The first 7 rows are patterns. Each new row is the sum of 2 different patterns, raised or lowered, with some noise. Before adding, each is slid sideways (what falls off one end comes back at the other) and multiplied by a number that may be negative. Names go in the order of the patterns.
Known rows, each followed by the names of its patterns:
+0.84,-0.05,-1.36,+0.29,-0.63,+0.18,-0.65,+0.01,+2.64,+1.82,+0.85,-2.13,+0.68,+0.89,+0.45,-0.06,-0.98,+1.22,+0.83,-0.53,+1.08,-0.34,-1.17,+0.76,+0.55,-0.06,+1.84,-0.26,+1.36,-0.48,-0.47,+0.14,+0.56,-1.78,+0.66,+0.15,+2.71,-0.98,+2.51,-1.27,+0.40 : (4)
-0.34,-0.23,-0.89,-0.79,+1.23,-0.17,+1.04,+0.11,-0.94,-0.59,-1.04,-0.14,+0.62,-0.13,+1.27,-0.20,-0.61,+0.78,+0.25,+0.28,-0.70,+0.11,-1.30,+0.37,+1.15,+1.94,-1.50,+1.39,+0.62,+0.61,-0.55,+0.40,+0.38,+0.45,-0.17,+0.09,+0.19,+0.23,-2.15,+0.86,-0.66 : (5)
+1.47,-0.61,-2.60,-0.65,-1.07,+0.17,-0.35,+0.35,-0.41,+0.10,-0.46,+1.53,-0.36,+1.52,-0.30,-1.58,+0.28,+0.24,+0.69,+0.41,+1.56,-0.94,+0.22,+0.70,+1.59,-1.49,+1.82,+0.78,-2.36,-0.70,+0.35,-0.44,-0.18,+0.70,-0.41,+0.37,+0.27,-0.77,+2.27,+0.74,-1.43 : (2)
+0.61,-0.36,-0.83,-0.06,+1.06,+0.28,+0.13,-0.96,+0.16,+0.76,+2.23,+1.11,+0.70,-1.02,+0.25,+0.15,-1.29,+0.92,+0.78,+0.18,-0.56,-2.05,-0.63,-0.09,-1.09,+0.86,+1.13,+0.19,-0.49,-0.29,-0.69,-0.93,+0.46,+1.49,+0.67,-0.77,+0.93,-1.28,-0.74,+2.72,-2.20 : (0)
-2.25,+0.94,+0.51,+1.32,+0.10,+1.62,+1.37,-0.47,+0.40,+1.07,-0.76,+0.06,-0.01,-1.01,-1.23,-1.41,+0.10,-0.69,-0.87,+0.50,-2.54,-0.73,-2.31,+0.98,+0.08,-0.58,+0.45,+0.49,+0.91,-0.62,+0.48,-1.07,+1.63,-0.98,+0.06,+0.72,+0.67,+0.02,+0.15,+0.52,-0.18 : (6)
+1.16,-0.18,+0.24,-1.93,-0.42,+1.21,-0.36,+1.08,-1.42,+0.73,+0.00,+0.80,-1.06,+0.35,+0.88,+0.83,+1.39,-0.04,+0.23,-2.38,-0.55,-0.82,-0.65,+1.37,-0.52,+0.65,+2.38,+1.06,-0.12,-0.22,-1.24,-0.08,+1.66,-0.65,-0.72,+0.71,+0.53,-0.60,-0.98,+0.23,-0.79 : (1)
-1.46,+0.47,-0.08,+1.03,+0.33,+0.55,+0.69,-0.01,-2.47,+0.90,+0.92,-0.10,+0.98,+1.53,-0.12,-0.39,+0.52,+0.21,-1.23,-1.55,-0.18,+1.01,-1.57,-0.54,+1.14,+2.99,+1.92,+0.25,-1.97,+0.94,+1.34,-0.03,-0.79,+0.05,-0.18,+2.02,+1.12,-0.73,-0.10,+0.76,-0.23 : (3)

New rows, each followed by the names of its patterns:
+1.06,-0.15,-2.91,-0.85,-0.61,+0.16,+1.70,+0.43,-0.72,+0.50,+0.16,-0.53,-1.38,+0.59,+1.29,-0.83,+0.44,-1.31,+0.55,-0.39,+2.43,+0.03,-1.89,-1.09,+0.11,+0.11,-1.04,-0.47,-0.39,+0.58,-0.50,-1.13,-0.56,-1.21,+0.03,-0.41,+3.57,-0.09,+1.23,+0.86,-0.89 : (5) (1)
+0.36,-0.15,-0.46,-1.59,+0.90,-2.65,-1.27,-1.03,-2.34,-3.20,-2.49,-1.70,-1.93,-2.53,-0.95,-2.22,-1.20,-2.89,-1.74,-1.01,-1.42,-0.68,-1.07,-1.14,-1.29,-0.55,-2.54,+0.49,-2.53,-1.99,-0.42,-0.58,-1.43,-0.29,-1.14,-0.86,-3.54,-0.80,-0.94,-0.05,-2.18 : (4) (6)
-1.06,+0.50,-0.46,-1.73,-1.71,-0.71,+1.11,+0.61,-1.04,+0.69,-0.24,-0.60,-0.82,-0.52,+0.86,-0.48,+1.33,-0.07,-0.50,-0.03,+1.16,-2.82,+1.37,-0.53,-1.51,-0.19,+0.07,-0.83,+1.13,-0.13,-0.46,-1.89,+0.84,-2.57,+2.45,+0.18,-1.92,+0.99,+0.48,-2.41,-0.15 : (4) (2)
+1.15,-0.13,+1.05,+0.94,+2.32,+0.64,+0.28,+0.14,+1.06,+0.93,+0.42,+1.16,+0.80,+1.25,+0.75,+0.52,+0.28,-1.24,+1.23,+0.88,+2.67,+1.15,+2.03,+1.80,-0.29,+1.34,+1.03,-0.94,+0.16,+0.82,+0.30,+0.53,-0.08,+0.01,+0.73,+0.69,+0.69,-1.04,+0.58,-0.10,+1.24 : (6) (1)
+2.64,+0.45,+0.53,-0.39,+1.62,+0.58,+0.41,+2.26,+0.89,+0.40,-1.29,+2.79,+1.21,+0.02,+2.28,+2.46,+2.20,+0.92,+3.03,+1.73,+3.49,+0.09,+2.70,+2.69,+1.64,-0.21,+0.55,+2.11,+2.81,-1.01,+1.70,+2.16,+3.59,+1.81,+3.39,+1.65,+0.45,+2.59,+2.65,+0.53,+2.03 : (6) (3)
+2.92,-0.42,+1.72,+1.64,+0.74,+4.63,+1.67,+3.74,+3.30,+2.62,+1.99,+1.13,+0.25,+1.09,+3.56,+0.78,+1.72,+1.30,+2.85,+1.05,+0.30,+1.41,+0.89,+2.63,+1.13,+2.08,+1.39,+0.70,+2.42,+0.63,+2.69,-0.70,+1.55,+2.08,+2.22,+0.11,+2.51,+2.50,+2.49,+3.63,+2.48 : (6) (1)
+2.29,+1.89,+2.23,+1.59,+2.38,+0.83,+1.35,+2.99,+0.85,-0.26,+2.15,+0.52,+1.28,+1.90,+0.87,+0.83,+2.35,+1.49,+2.76,+2.75,+1.21,+1.39,+0.14,+1.50,+2.21,+0.73,+3.19,+1.76,+1.11,+2.02,+0.72,+1.64,+1.00,+1.14,+0.73,+2.48,+2.64,+3.09,-0.04,+2.59,+1.78 : (5) (0)
+0.50,-0.90,+0.23,+0.58,-0.31,-0.03,+0.14,-0.43,+1.81,+0.59,-0.77,+0.12,+0.67,+0.04,+0.96,-0.30,+1.14,-0.03,-0.47,+1.13,+2.29,+0.07,-0.64,+0.60,-1.21,-0.28,+1.38,+2.35,-1.06,+1.26,+1.68,+2.02,+0.11,+0.14,+1.84,+1.13,-0.43,-1.58,-0.74,+0.53,+0.13 : (5) (3)
+4.44,+0.35,+1.98,+2.56,+0.14,+1.99,+1.64,-0.69,+1.10,+2.09,+1.31,+4.43,+2.29,-0.76,+3.42,+1.86,-0.92,+0.76,+1.43,+2.77,+1.14,+2.62,+0.38,+1.96,+1.14,+4.55,+1.89,+1.70,+1.80,-0.43,+3.33,+1.16,+2.27,+1.30,+3.76,+0.64,+1.19,+1.38,+1.72,+0.66,+2.83 : (2) (1)
-0.42,+0.32,+0.39,-0.88,-0.23,+1.16,-0.83,+2.14,-0.56,-0.84,+0.38,-1.37,+0.34,+0.62,-0.36,-0.42,-0.24,-1.36,+0.18,-1.62,+1.12,-1.06,-2.14,+0.58,-1.84,-0.11,-1.69,+1.86,-0.91,-0.41,+0.83,+1.46,-0.48,+0.67,+0.86,-2.93,+0.55,-0.57,-0.54,+0.28,+1.09 : (2) (6)
+1.89,+1.96,+1.47,+2.93,+0.55,+2.14,+1.31,+3.49,+1.99,-0.82,+0.95,+0.29,+3.87,+0.58,+1.25,+0.74,+2.55,+1.76,+0.26,+0.43,+0.80,+1.00,+1.60,+4.26,+1.61,+2.01,+2.20,-0.58,+2.21,+0.20,-0.06,+0.91,+1.60,+1.53,+3.63,+1.50,+0.27,+0.60,+2.87,-0.16,+2.00 : (4) (1)
+1.89,+0.74,+0.94,+0.02,+1.37,+0.10,+2.53,+0.37,+0.49,+0.68,+1.04,+1.30,+0.22,+1.98,+1.11,-2.86,+2.84,+0.86,+2.28,+1.17,+2.18,+1.30,+0.23,+1.04,+2.21,-0.01,+0.38,-0.53,-0.81,-0.80,+0.14,+0.65,+0.02,+0.72,+0.60,-1.98,-0.12,-1.02,+2.90,+1.25,+0.30 : (0) (6)
+1.42,+2.00,+2.65,+0.64,+2.05,+1.14,+1.21,+3.43,+2.34,+1.52,+2.51,+0.91,+0.22,+0.43,+1.01,+2.05,+1.00,+1.52,+1.20,+2.17,+1.36,+3.30,+1.16,+1.86,+0.48,+1.55,+1.06,+1.44,+1.59,+2.26,+2.30,+0.81,+1.57,+2.24,+2.51,+0.58,+2.61,+3.27,-0.21,+1.49,+2.08 : (5) (2)
-0.45,+2.13,+0.62,+0.21,-0.63,-1.43,-1.28,+0.78,-0.84,+0.35,-0.01,+1.44,-1.42,-0.43,+1.47,-0.03,+0.29,+1.68,+0.91,-0.80,+1.17,-1.00,-0.44,+2.84,-3.02,+0.14,+0.99,-1.46,+0.72,+2.79,+0.83,+1.06,-0.51,+0.49,+0.49,+2.13,+0.96,+1.13,-1.60,+0.68,-0.76 : (2) (0)
-0.28,-0.20,-0.05,+1.04,-1.42,+1.04,+1.15,+0.69,-0.02,-0.47,-1.06,+0.84,+0.99,+0.50,-0.12,-0.09,+0.09,-0.81,-0.44,+0.59,-0.27,+1.50,-0.03,-0.07,-0.44,+0.13,+1.14,-0.50,+0.89,-1.29,+0.69,+0.78,+1.71,-1.38,+1.23,+1.03,+0.97,+0.69,+0.44,+0.51,-0.84 : (5) (1)
+1.18,+2.43,+2.51,+3.01,+1.17,+1.60,+0.70,+1.40,+1.68,+2.37,+0.60,+2.03,+2.54,+2.34,+1.11,+1.38,+2.27,+2.57,+3.01,+0.12,+1.59,+2.50,+2.15,+1.39,+0.62,+2.37,+1.53,+1.96,+2.14,+1.75,-0.08,+1.84,+2.47,+1.31,+3.14,+0.55,+2.74,+1.29,+1.81,+1.09,+2.11 : (4) (1)
-0.29,+0.45,+0.96,+0.46,+1.12,+2.44,+2.48,+0.32,+1.85,-0.35,+0.29,+2.83,-0.89,+1.63,+2.20,-0.02,+0.52,+2.05,+0.87,+0.45,+0.43,+1.47,+1.47,+2.74,+2.72,+2.46,+0.38,+0.86,+2.09,+0.41,+1.16,+0.23,+0.40,+0.50,+0.48,+0.14,+0.29,+0.23,+2.11,+2.05,+1.28 : (0) (3)
+2.23,+3.61,+2.71,+1.14,+2.65,+0.02,+1.69,+0.24,+1.19,+1.58,+1.69,+3.37,+5.64,+1.07,+2.99,+2.08,+1.29,+1.20,+3.46,+1.62,+1.49,+2.14,+2.19,+1.36,+1.13,-0.24,+2.03,+2.16,+1.31,+1.67,-0.70,+0.55,+3.98,+1.28,+3.49,+0.58,+1.44,+1.07,+1.48,+0.75,+2.65 : (5) (1)
-0.58,+3.39,+2.29,-0.70,+2.66,+0.99,+1.92,+2.27,+0.93,+0.39,+1.14,+1.29,+0.51,+1.80,+0.10,-0.85,-0.05,-0.09,+1.60,+2.03,+1.12,+2.99,+0.46,-0.10,+0.64,+0.95,+2.84,+2.07,+1.15,+2.98,+0.30,-0.12,+1.69,+1.70,+1.66,+1.28,+2.01,-0.14,+0.18,+1.48,+3.21 : (5) (0)
-0.60,-0.10,-1.10,-2.32,-1.88,-1.08,+0.52,-1.15,-1.22,-1.00,-1.81,+0.13,-2.00,-1.47,-0.68,-1.95,-1.05,+0.32,-1.35,-0.53,-0.80,-2.48,-0.91,-2.10,-0.56,-0.29,-0.98,-0.63,+0.20,-1.67,-0.57,-2.59,-0.05,-2.77,-0.02,-1.67,-1.12,-0.24,+0.90,-1.69,+0.06 : (4) (5)
-1.79,+0.31,-0.45,-0.07,-2.60,-0.90,+0.08,-1.86,+1.32,-1.58,+1.03,-1.96,-0.81,-1.53,-1.57,-1.29,-1.62,+0.00,-1.75,-0.35,-4.01,-0.82,-1.82,-2.22,-0.92,-1.59,-1.05,-0.29,-0.63,+0.43,-2.14,-2.40,-2.40,-0.45,-2.97,-2.87,-0.55,-1.33,-2.64,-1.26,-1.24 : (6) (1)
+0.14,-2.18,+0.61,-0.43,-1.75,+0.03,+0.27,-0.35,-0.64,+0.67,-1.15,-1.23,-1.10,+0.11,-0.96,-0.40,-0.48,-1.61,+0.34,+0.64,-0.81,-1.83,+0.23,-0.23,-0.53,-1.00,-1.07,+0.63,+0.65,-1.07,-0.18,-1.20,-1.98,-1.28,-2.12,-0.33,-0.93,+0.05,-0.68,-0.38,-0.55 : (2) (3)
-0.24,-2.02,-0.31,-0.65,-1.21,-1.04,+0.67,-1.36,-1.90,-0.04,-0.47,+0.25,-2.33,-2.05,-3.06,+1.46,-1.05,-1.87,-1.06,-1.13,-0.02,-0.05,-3.24,-1.13,-0.44,-2.04,-1.00,-0.31,+0.49,+0.20,-1.02,-0.69,-1.80,-1.77,-1.47,-0.48,-0.15,-1.30,-1.69,+1.38,-2.77 : (4) (3)
+0.16,+0.79,-0.23,+1.00,-0.55,+0.33,-1.48,+1.04,-0.43,+0.07,-0.19,+0.60,+0.10,-0.20,-1.18,+0.75,+0.33,+0.72,+0.00,+2.17,+0.18,+0.17,+0.45,+0.76,+0.10,+0.71,-0.75,-0.15,-1.24,-0.67,+0.80,+0.09,+0.32,+0.46,-1.63,-0.07,-1.82,+0.67,+0.51,-0.74,+0.17 : (5) (6)
-1.51,-2.64,-2.25,-1.64,-1.80,-2.52,-1.47,-1.51,-2.66,-1.62,-0.85,-3.24,-2.81,-3.33,-1.85,-1.18,-1.01,+0.50,-2.37,+0.36,-1.49,-0.56,-2.90,+0.13,-1.93,-0.91,-1.02,-0.87,-1.39,-1.17,-2.95,-0.88,-3.86,-1.07,-1.22,-1.28,-2.10,+0.95,-0.48,-0.91,-1.07 : (5) (6)
-2.37,-1.43,-1.87,-1.56,+1.16,-1.90,-0.93,-0.56,-2.57,-1.73,-0.16,-0.56,-2.66,-1.69,-1.07,+1.71,-0.12,+1.79,-1.60,-1.98,-0.48,-1.04,-3.69,-0.27,-1.02,-1.04,-2.41,-3.29,+0.28,+0.13,-1.69,-2.31,+0.26,-0.33,-1.37,-1.67,-2.94,-1.25,-0.12,-0.37,+0.13 : (4) (0)
+0.18,-0.27,+0.52,+1.48,+1.52,-1.58,+1.05,+0.58,+0.43,-0.61,-0.56,+0.22,-0.52,-0.31,+0.73,-0.23,-0.19,-2.74,+0.57,-1.46,-0.10,-0.65,-1.51,-1.90,+1.61,-1.25,+0.38,+0.84,-0.82,-1.07,-1.02,-0.29,-0.02,-0.25,+0.82,-0.55,-0.54,-0.49,-0.39,+0.76,-1.72 : (5) (2)
-0.45,+0.34,+1.03,+1.00,-0.01,-1.48,+0.80,+0.75,+0.07,+0.98,-0.81,-2.60,+0.10,+0.20,+0.68,+1.56,-0.47,+2.11,-1.01,-0.90,+0.20,+1.07,-0.20,+1.05,+0.16,+3.38,-1.38,+1.49,-1.30,+0.72,+1.01,+0.52,-0.61,-0.10,-1.63,-0.23,-0.14,-0.53,+3.33,+2.20,-0.93 : (4) (0)
+0.69,+2.04,+0.81,-0.54,+2.06,-0.14,+0.58,+2.89,+2.10,+3.05,+1.05,+1.04,-0.35,+1.60,-0.12,+0.01,+2.36,-0.90,-0.10,+3.20,+0.11,+1.81,+4.39,+2.86,+3.28,+1.03,+2.29,+1.86,+1.24,+3.50,+2.38,+2.18,+0.85,-0.07,+2.24,+2.31,+0.73,+0.49,+1.29,+0.62,+1.04 : (2) (6)
+0.19,-0.61,-0.41,-1.91,+0.36,+1.21,-1.08,-0.44,+1.95,+1.12,+2.78,+0.84,+0.78,-1.31,+0.32,-0.18,-0.92,-0.39,+1.04,-1.10,-0.46,-0.80,-0.75,-0.29,-1.68,+0.35,-0.26,+0.71,-0.74,-1.02,-1.91,+0.02,-0.96,+0.76,+2.09,-0.30,+0.40,-1.02,-0.70,+1.83,-1.79 : (2) (0)
-1.11,+0.45,-3.41,-0.23,-0.97,-3.57,-3.40,-0.93,-2.01,-0.37,-1.54,-0.70,-2.03,-1.22,-1.98,+0.37,-1.81,-2.84,-0.64,-2.08,-4.52,-2.29,-1.16,-0.56,-1.61,-2.54,-1.72,-1.08,-1.82,-0.27,-2.48,+0.41,-1.37,-3.46,-0.77,-1.54,-1.74,-0.94,+0.10,-2.60,-0.54 : (4) (2)
-0.07,-3.11,+0.35,-1.60,+1.12,-0.78,-0.48,+0.89,+1.04,-0.15,+0.09,-0.30,+0.38,-0.37,-2.03,-0.12,-1.01,+1.32,-0.45,-1.21,-1.13,+0.27,+1.04,-1.10,-0.81,+1.11,-0.08,+0.33,+0.49,+0.21,-0.09,-0.53,-2.91,-0.92,-1.17,+1.34,-0.04,-0.75,-0.30,+1.92,-0.48 : (4) (3)
